The rows of a group lie close to one hidden flat surface of 10 dimensions, which may be shifted away from zero. Surfaces can cross.
In the rows, 128 means zero.
Known rows, each followed by its group:
[ 75 131 113 136 174  77 138 211 144 156 180 138 167 143 115 143 141 100
 128 156  97  76]  z584
[137 119 114 126 156 130 137 119 100  96  60 107 123  92 123 125 116 171
 104 150 159 115]  z5
[134 108 139  77 175  90 100 158 123 148 105 134 206 145 153 125 161  88
  88 132 123 126]  z912
[158 119 131 122  74 112 149  63 127  83  38  92 115 108  77 161 167 133
 115 103 115  79]  z584
[157 129 129 112 101 182 143 150 132  91 132 105 131 148 142 110 125 107
 151  85 128 150]  z474
[164 143 127 101 105 178 136 153 151 127 168 155 137 135 148 113 117 112
 142  95 105 157]  z253
[179 108 131  98  94 146 188 112 135 109  42 116 136  71 108 128 165  92
 130 134 115 119]  z253
[122 114 110 162 123  81  91 125 112  88 117 128  94 165  91 122 134  56
 104 129 135 117]  z764
[138 147 166  88  98 119  93  81 141 125 100 115 179 177  96 145 201 117
 105 112  89 139]  z5
[157 126 132 139 169 129  87 173 124 132 107 117 170 127 187 121  90 146
 114  99 196  91]  z253
[111  72  93 112 130 103 135 162 148 132 110  87 127 152 150 130 146  51
 120  93 123  94]  z912
[119 120  94 130 167 140 171 176 129 144 124 142 119  90 161  98  95 119
 133 165 139 122]  z584
[153 136 127 124 140 114 162 190 167 158 111 111 159 102 130 140 128 134
 143 110 139  54]  z912
[108 102 105 135 158 174 112 145 111 105 126  93 136 145 184 119 100 158
 129 113 162 111]  z912
[171 105 126 110 110 136 143 155 122  86  68  64 125 111 121 121 133 130
 126  73 170 101]  z474
[130  88 131 148  72 134 117 128 139 121 152  96 101 158 145 125 134  70
 165  69 149 123]  z474
[ 80 117 129 135 170 181 101 124 110 121 147  90 146 177 183 107 113 155
 140 143 145 143]  z474
[119 141 137 147 130 156 138 111 144  92  67  64 121 155 115 134 137 156
 136 124 144  93]  z5
[144 129 153 123 172  67 139 170  89 188 137 177 160  51 130 124 113 164
 124 160 153 151]  z584
[104  78 122 141 154 137 135 116  52  74  63  75 162 119 145 140 167 118
 129 179 146 105]  z253
[114 133  83 134 142 113 135 151  80  83 171 148 100 103  90 140  89 179
 117 126 120 147]  z912
[127 130 163 112  94 158 147 119 135 118 126  85 150 153 109 135 179 109
 162 103 103 138]  z474
[ 90 108 130 127 129 150 198 188 150 155 149  72 129 126 128 129 145 126
 182 123 115 124]  z764
[137  99 127  68 158  76 141 139  93 139 121 170 150 107 118 103 163  73
  90 159 108 208]  z764
[135 147 134 170 103  92 126 146  91  94 165 140 103 119  64 151 120 146
 147 127 141 136]  z912
[ 66  95  79 122 181  79  74 164  90 104 180 117 175 175 131 167 138 112
  97 124 104  79]  z912
[167 163 173 162  93  88 169 166 143 145 141 159 106  96  54 105 137  85
 167 154 132 159]  z5
[137 108 127 105 149  39 120 167  97 143 135 135 129 108  93 123 130 117
 107 114 160 171]  z912
[163 127 125 144 130 136  83 102 105  91  89 140 141 128 155 130 109 123
 102 126 162  94]  z764
[127 133  90  95 120 106 177 136 152 103  92  93  78 100  56 143 129 159
 108  99 111 115]  z253
[158 167 147 131 108  55 146 178 159 171 163 167 125 105  66 143 137 114
 139 107 110 122]  z764
[163  83 132 115  77 105 184 119 158 169  95 108  78  76 129 120 149  61
 151  78 147 148]  z474
[ 78 143 135 114 139 185 149 105 175 158 129  80 107 158 146 111 123 180
 152 129 120 149]  z5
[124 110 132 134 152 108 169 128 150 124  45  69  76 125 106  87 127 102
 123 146 171 145]  z912
[173 173 165 114 116 118 143 195 119 126 145 156 203 104  95 136 147 128
 144 133 105 116]  z764
[131 156 115 127  99 163 171 136 145 110 164 158 127 113 104 140 136 126
 151 147  60 112]  z253
[116 125  93 105 102 177 152  73 130  81  89 100 115 122 116 163 155 154
 116 130  79  84]  z5
[125 176 127 169 173 124 106 151  94  74  94 124 147 136  95 126 103 184
 105 167 158  94]  z912
[113 119 109  99 115 135 172 130 185 167 127 114 101 131 129 126 139 115
 139 111  96 130]  z5
[ 97 123  86 118 187 131 153 152 123 129 126 110  98 113 125 119  83 189
 103 132 149 138]  z474
[ 94 127 169 160 128 116 132 154 123 163 163  69 114 143 117 122 126 152
 178 105 172 154]  z764
[128 128 178 132 128 105 118 133  88 130 106  96 201 111 116 174 168 163
 146 137 132  76]  z584
[ 99 134 143 139 110 136 167  95 103 119 120  90 115  95  86 169 147 197
 155 145 118 125]  z764
[101 167 110 170 136  95  97 116 114  91 169 178  90 152  72 139  98 152
  99 165 112 126]  z764
[143 148 142  93 103 126 128  81 119 105  97 135 153 134  96 142 170 130
 104 135  84 139]  z5
[131 107 126 114 115 102 108 128 128 125 166 145 113 179 119 108 151  34
 121 127  98 184]  z253
[158 171 161 104 120  94 103 166 181 154 126 124 191 169 109 125 170  83
 126  98 110 109]  z5
[ 96  83 112 107 131  99 106 128 121 118 144  96  98 165 116 123 131 101
 111  86 151 171]  z253
[ 99 101 142 132 140 148 102  92  86 144 171 139 123 135 188 113 113 135
 134 141 145 192]  z5
[149 104 110 148  91 134 151 156 101  91 147 110  96 103 122 147 106 131
 155  74 155 110]  z912
[ 88 130 104  94 141 155 120  69 118 106 143 139 122 149 116 136 144 166
  92 147  74 160]  z5
[148 134 132 162  85 136 100  94 127  78 122 127 100 165 109 117 137  70
 130 124 128 141]  z764
[153 122 151 116 104 118 157 156 170 162 106 109 151 129 137 119 162  60
 149 100 115 108]  z912
[128 160 134 148  79 136 126 126 148 133 182 152 132 137 101 156 148 132
 158 114  79  95]  z253
[148 135 160 144 117 137 128 167 110 142 181 168 184 135 152 125 159  69
 167 163 105 146]  z584
[123 105  89 126 150  93 154 187 144 170 151 122  96  89 143 125  78 152
 136  84 166 120]  z474
[158 161 131 116 105 113 142 151 152 157 159 175 160  95 110 161 130 132
 144 118  94  79]  z584
[133 147 117 127 155 165 141 154 109  86 125 132 142 134 124 104 109 140
 122 160 129 149]  z764
[123 130 122 152 142 115 132 151 104  74  75  94 165 130  99 147 158 116
 123 162 120  58]  z584
[128 133 160 150 109 105 108 174 130 168 198 134 161 119 150 160 122 139
 173  88 142 102]  z474
[127 180 126 129 148 154 123 139 129 115 142 153 164 125 125 142 118 200
 124 146 105  96]  z5
[122 101 132 181 107 111  99  84  96 134 136 153 100 118 154 131 112 101
 137 154 149 121]  z474
[139 132 144 120 154  51 123 149  93 156 133 167 162  80  95 144 125 148
 114 150 148 133]  z584
[142  86 133 113 120 140 148 104 163 155  73  92  83 114 167  90 123  94
 130 105 169 160]  z253
[116  81 110 113  94 187  98  67  81  97 157 154 140 143 211 141 141  94
 129 126 109 142]  z5
[ 91 158 159 131 176 142 179 173  99 144 143 125 199 108 127 143 158 179
 161 198 110 118]  z584
[108 117 174 163  96 113 132  74  72 161 162 122 134  83 125 178 144 200
 172 137 151 140]  z584
[148 159 105 134  91 127 167 134 168 116 129 159  86 116  80 125 126 103
 132 131  88 117]  z764
[129 101 140 142 104 141 113  74 106  85  78 106 118 146 137 120 158  74
 120 154 135 128]  z474
[121 133 118 149 168  92 106 165 117 133 123 141 141 127 136 128 112 124
 112 152 149  89]  z253
[116 128  69 127 161 168 124 161 166 132 155 155 106 143 186  92  62 119
 115 121 122 105]  z584
[112 107 159 138 113 125 107  98 110 125 111  99 155 155 135 134 175  90
 136 141 121 131]  z474
[179 169 128 151 115 188 149 182 162 116 155 162 129 117 145  94  89 110
 157 132 122 123]  z912
[102 157 147 109 115 136 156 108 107 107 146 145 151 125  79 146 183 134
 131 187  59 156]  z584
[182 136 142 103 108 110 127 119 119 107  94 158 141 109 107 118 146  79
 109 136 116 150]  z253
[150 153 158 111 145 144 113 153 131 166 126 162 209 125 176 119 145 110
 129 155 108 116]  z474
[ 84 137  94 164 124 170 179 120 146  96 124  85  55 136  97 111 104 160
 151 143 125 129]  z764
[164 134 134 118 124  97  82 145 168 144 140 147 111 162 140 100 103  81
 109  79 155 151]  z253

New rows, each followed by its group:
[107 160 171 163 147 138 119 181 166 189 186 137 154 158 155 109 113 121
 174 142 137 127]  z912
[100 156 134 132 111 152 174 120 131 107 141 129 146 129  82 161 171 134
 147 174  54 103]  z584
[170 131 119 126 136 133 131 171 137  82  97 150 163 148 122  94 152  28
 117 157  98 111]  z584
[143 144 133 101 120  94 135  87 134 149  89 117  99  94  77 138 123 194
 104 102 148 156]  z253
[ 99  97  78 103 155 148 142 121  97  98 140 127  78 123 136 106  94 154
 106 130 134 195]  z912
[163 176 176 108 145 125 142 166 102 110 127 134 148 122  82  92 137 148
 120 144 147 221]  z764
[118  94  82 140 141  68 135 171 102  97 130 105  86 110  85 137 111 119
 119 101 154 114]  z912
[132 107  94 145 155  69 128 137 131 131  80 140 105 102 116 118 121  61
  96 154 146  88]  z474
[154 137 168 127  73 191 153 122 175 157 134 152 157 138 174 120 170  36
 183 142  79 106]  z474
[126 115  91 156 120 143 129 167 142 106 158 128 103 136 142 134  91 113
 150 100 145  81]  z474
[ 79 157 154 138 118 179 133  91 113  99 159  96 175 165 115 176 165 188
 151 152  76  84]  z584
[136 130 138 116  92 132 162 173 178 135 139  99 162 158 119 141 180  62
 166  99  84  91]  z474
[ 98 131 117 133  92 135 158 110 159 127 120  88 137 127 103 181 160 160
 152 109  80  41]  z584
[ 66  91 103 124 147 130 148 171 114 108 162  95 137 158 127 130 157  73
 148 154 101 130]  z764
[167 135  86 105 100 129 155 192 102  18 104 112 172 141  55 161 161  85
 108 116  74  58]  z253
[144 133 121 121 146 117 173 150 174 131  66  99  88 130  95  78 116 101
 121 138 139 148]  z5
[133 138 131 109  90 177 112 127 122 102 192 122 134 174 136 133 129 147
 143  77 106 177]  z253
[137 119 113  97 156 166 176 199 162 151 146 140 138 109 163 100 110 112
 145 133 107 138]  z764
[134 107 176 121 127  61 129 127 111 184 137 139 139  91 112 122 152 121
 138 130 162 185]  z5
[141 153 178 186  82 143 151  95 112 100 121 114  93 126  76 117 147 135
 168 168 143 173]  z5
[128  73  89  97 106 115 143 141  97 105 133 107 123 111 125 152 137 116
 117  87 122 126]  z912
[119 158  94 185 123 106 127 115 171 122 130 135  31 134  81 125  64 147
 119 116 144  96]  z764
[119  99 103 134 134  68  86 134 127 135 147 142 121 167 129 124 123  65
 108 106 133 117]  z584
[114 125 137 117 150 114 177 132 174 159  90  94  76 122 108  83 119 122
 126 129 148 173]  z5
[141 100 134 135 109  99 111 133  81 134 162 171 149 118 141 139 138  72
 135 131 121 136]  z5
[ 98 122  85 154 161 124 129 183 133 122 164 123 107 136 150 133  76 149
 128 119 151  85]  z474
[136 113 151 175 108 129 173 155 117 169 164 159 122  71 150 133 114 107
 192 151 144 117]  z584
[151 177 142 130 103  92 166 140 164 135 144 161  71 101  41 113 124 138
 135 137  95 176]  z764
[102 134 162 136 158  71 125 128 124 151 101  92 113 144  80 111 142 150
 117 140 166 175]  z5
[136 155 112 124 136 137 120 120  65  61 135 157 141 107  84 133 115 188
 105 156 121 160]  z912
[119 115  80 154 105 141 182  78 139  86  63 105  54  93  92 138 122 113
 122 167 106  74]  z474
[152 121 115 147 126 143 145 117  89  81 100 160 104 111 123  93 115  81
 117 180 135 165]  z584
[130 140 146 143 145 150 108 127 114 132 126 123 139 113 153 122  95 185
 133 124 178 131]  z764
[ 30 136 118 168 181  69 125 144 134 164 169 104  91 167  88 137 122 149
 131 171 128 128]  z912
[ 89 127 162 138 130  94 155 137 124 167 145  86 105 116  81 133 139 160
 157 120 141 183]  z764
[138 126 131 114 160 118 103 131 152 104  70  90 111 184 120  64 135  72
  95 134 157 173]  z5
[ 82 103  83 133 162 126 144 145 122 129 141 109 113 122 142 142 115 131
 129 145 117  84]  z764
[ 68 135 105 120 184 122 137 127 155 121  91 106 132 162 113 129 144 118
 101 186  94  87]  z912
[199 168 130  79 127 122 135 168 133 105  97 174 198  97  98 130 150 108
 103 134  93 103]  z912
[139  90 120 104 150  99 122 153 105 156 110 141 184  92 178 145 139 104
 112 126 134  91]  z764
[105 129 119 145 205 166 115 191  90 105 170 175 169 157 173  75 103  96
 125 209 121 166]  z584
[158 129 152 100 113 124 125 118  95 119 103 117 183 111 113 149 166 136
 121 124 133 127]  z912
[134 139 113 134 133 125 105 187 101  87 176 113 139 145 103 134 108 158
 130  86 148 126]  z474
[121 109 128 171 167 150 111 165  91 122 127 123 145 118 188 105  91 146
 147 150 185 100]  z584
[ 80 194 152 191 155 134 111 165 145 129 178 126 115 188  92 113 104 166
 151 158 127 131]  z5
[161 140 133 141 156 167 106 153 140  83  70 122 138 162 162  74 113  76
 113 147 157 135]  z912
[ 90 131 119 107 110  98 137 116 171 189 154  99 138 124 117 185 143 191
 140  75  96  61]  z584
[114 110 107 109 136  84 145  88 102 132  95 145 124  82 101 160 144 152
 107 154 112 115]  z764
[107 115  99 107 159 108 145 174 138 125 134 100 123 152 113 111 135 104
 119 114 128 135]  z474
[ 95 147 176 121 160 146 122 168 100 145 169 135 217 164 141 131 176 117
 151 180  92 142]  z584
[181 154 138 127 115  94 156 156 146  96  94 136 101 112  53  99 129 103
 115 130 130 160]  z764
[155 119 144  79 149 114 173 160 136 170  65 110 164  61 140 124 140 149
 128 136 140 122]  z584
[105  77  96 157 118 104 173 177 134 124 124  61  72  95 110 145 102 146
 159  86 177  86]  z912
[116 133 157 101 160 117 214 169 119 164  96 128 174  56 100 123 166 148
 148 189 105 150]  z584
[ 92 148 152 120 154 175 137  96 116 103  86  88 159 149 125 132 165 166
 128 186 103 124]  z474
[120 144 127 147 171 117 140 187 125 157 183 157  96 106 139  93  63 175
 148 132 169 173]  z912
[101 104 114  99 141 184 141  83 134 133 124 118 100 137 180 107 119 146
 130 131 130 181]  z5
[148 125 105 146  92 157 113 165  90  87 206 158 136 132 130 145 108 135
 149 101 117 128]  z912
[148 127 155 111 121  89 137  95 115 158 104 143 106  88 100 121 135 152
 114 130 162 197]  z764
[144 184 114 157 143 126 108 130 126  97 137 168 108 119  88 126  80 187
  98 148 136 115]  z764
[100 170 152  93 142 129 154 129 185 171  99  72 152 135  99 157 153 211
 126 114 103  94]  z5
[ 81 160 145 140 115 149 134  87 144 136 176 128  92 168  93 122 147 145
 141 157  90 180]  z5
[123 125 100  70 171 169 151 150 134 147 148 153 134 109 178  99  95 161
 115 130 126 182]  z912
[180 143 115 131 107 106  92 117 130 112 116 170 135 112 121 147 107 134
  94  93 135  86]  z584
[ 90 140 124  79 126 149 104  63 145 117 122 105 133 193 105 129 174 123
 100 131  65 156]  z5
[ 39  72  97 110 142  96 146 113 139 200 193 114  99 136 161 145 129 127
 143 114 115 139]  z5
[200 159 120 136 140 125 130 152 104  97 107 196 149  74 127 107  86 135
 103 160 145 123]  z584
[ 94 147 107 112 153 149 139 108 122  75 124 140 129 165  97 120 147 119
  96 186  67 148]  z584
[112 113 109 122 165 130 182 168 130 108  73  93 135 118 116 113 152  94
 121 171 125 102]  z584
[103  79 114 120 135 133 123 101 135 130  93  57  87 153 154 108 112 129
 120  88 179 153]  z253
[174 122 137 105  99 162 172 132 133 121 112 160 149  98 147 113 161  58
 144 150  94 148]  z253
[127 144 118 113 103 156 143  83 127  84 107 139 129 122  93 154 152 150
 109 153  76 113]  z5
[140 128 129 150  81 135 105 149 120 135 222 165 118 140 138 142 111  96
 163  90 121 134]  z474
[ 63 129 102 151 150 144 154 102 157 171 172 174  88 131 148 124 117 103
 140 201  80 133]  z474
[117  88 111 132 117 162 169 106 141 113  92 106  90 122 160  99 132  70
 137 159 115 132]  z253
[ 83  58  99 128 129 107 134  71  79 117 109 100  79 121 137 130 140  98
 117 140 137 160]  z5
[119 128  91 161 112  89 150 164 180 117 135 122  56 160  81 106 121  38
 126 120 104 118]  z764
[124 132 125 143 112  83  68 104 104 148 211 200 116 147 128 134 119 103
 115 138 120 173]  z584
[103 122 148 104  97 162 158 126 145 180 212 125 111 131 142 124 138 143
 169  98 106 212]  z474
[217 144 151 108  96 141 139 121 149 113  48 147 143  88 121 110 131  92
 108 124 136 115]  z253
[109 119 177  78 164 121  79  97 129 171 101  82 172 177 157 116 160 158
 110  99 157 187]  z5
[175 172 134 114 104 107  97 109 163 141 131 165 113 133  95 119 109 148
 104  86 142 151]  z253
[111  83 116  98 158 114 157 134 119 142  88  84 100 100 141 102 114 154
 117 114 169 162]  z912
[112 172 177 162 142 168  97 130 148 116 116  75 165 185 126 125 141 181
 150 126 146 108]  z5
[104  82 153 105 139  91 152 111 141 177  73  82 129 114 139 125 172  87
 131 148 143 139]  z474
[ 80 141 125 145 143 102 184 114  83 124 140 140 118  82  60 153 153 173
 138 210  94 145]  z584
[ 94 100 132  77 127  89 102  97 142 164 136 103 156 159 139 150 179 113
 109  98  98 137]  z5
[133  74  75 124 143 121 110 171  80  82 152 117 106 134 155 124  96 107
 118  82 172 141]  z912
[ 95 143 105 135 126 121 161  85 125 128 130 136  73 100  91 149 115 187
 119 154 108 132]  z764
[117  69 122 142 132 107 199 178 147 182 106 101  94  76 152 113 122  70
 169 136 164 107]  z584
[ 87 115 125 145 148 173 180 122 101 116 129 125 112 114 141 110 133 139
 151 200 115 172]  z584
[137 156 169  89 162 111 146 181 106 155 151 161 221 120 124 118 169 116
 136 187  95 171]  z584
[ 92  99 108 114 118  97 133 119 129 154 149 122 121 128 121 161 155 102
 131 118  91  96]  z5
[107 110 115 111 131 123 156 126 110 134 146 123  96 110 112 127 122 157
 139 125 133 173]  z912
[ 99 138  99 118 103 186 134  97 150  68 120 120 139 185 118 137 174  63
 116 167  45  93]  z912
[ 98 127 143 144 107 147 119  62  76 112 127 104 146 116 121 183 152 210
 137 139 120  98]  z5
[ 97 149 118 112 154 128 192 147 154 162 123 123 106  96 100 126 122 180
 136 159 107 126]  z912
[126  81 101  96 131 107 174 120 130 126  89 121 103 104 119 117 144  80
 115 135 118 151]  z764
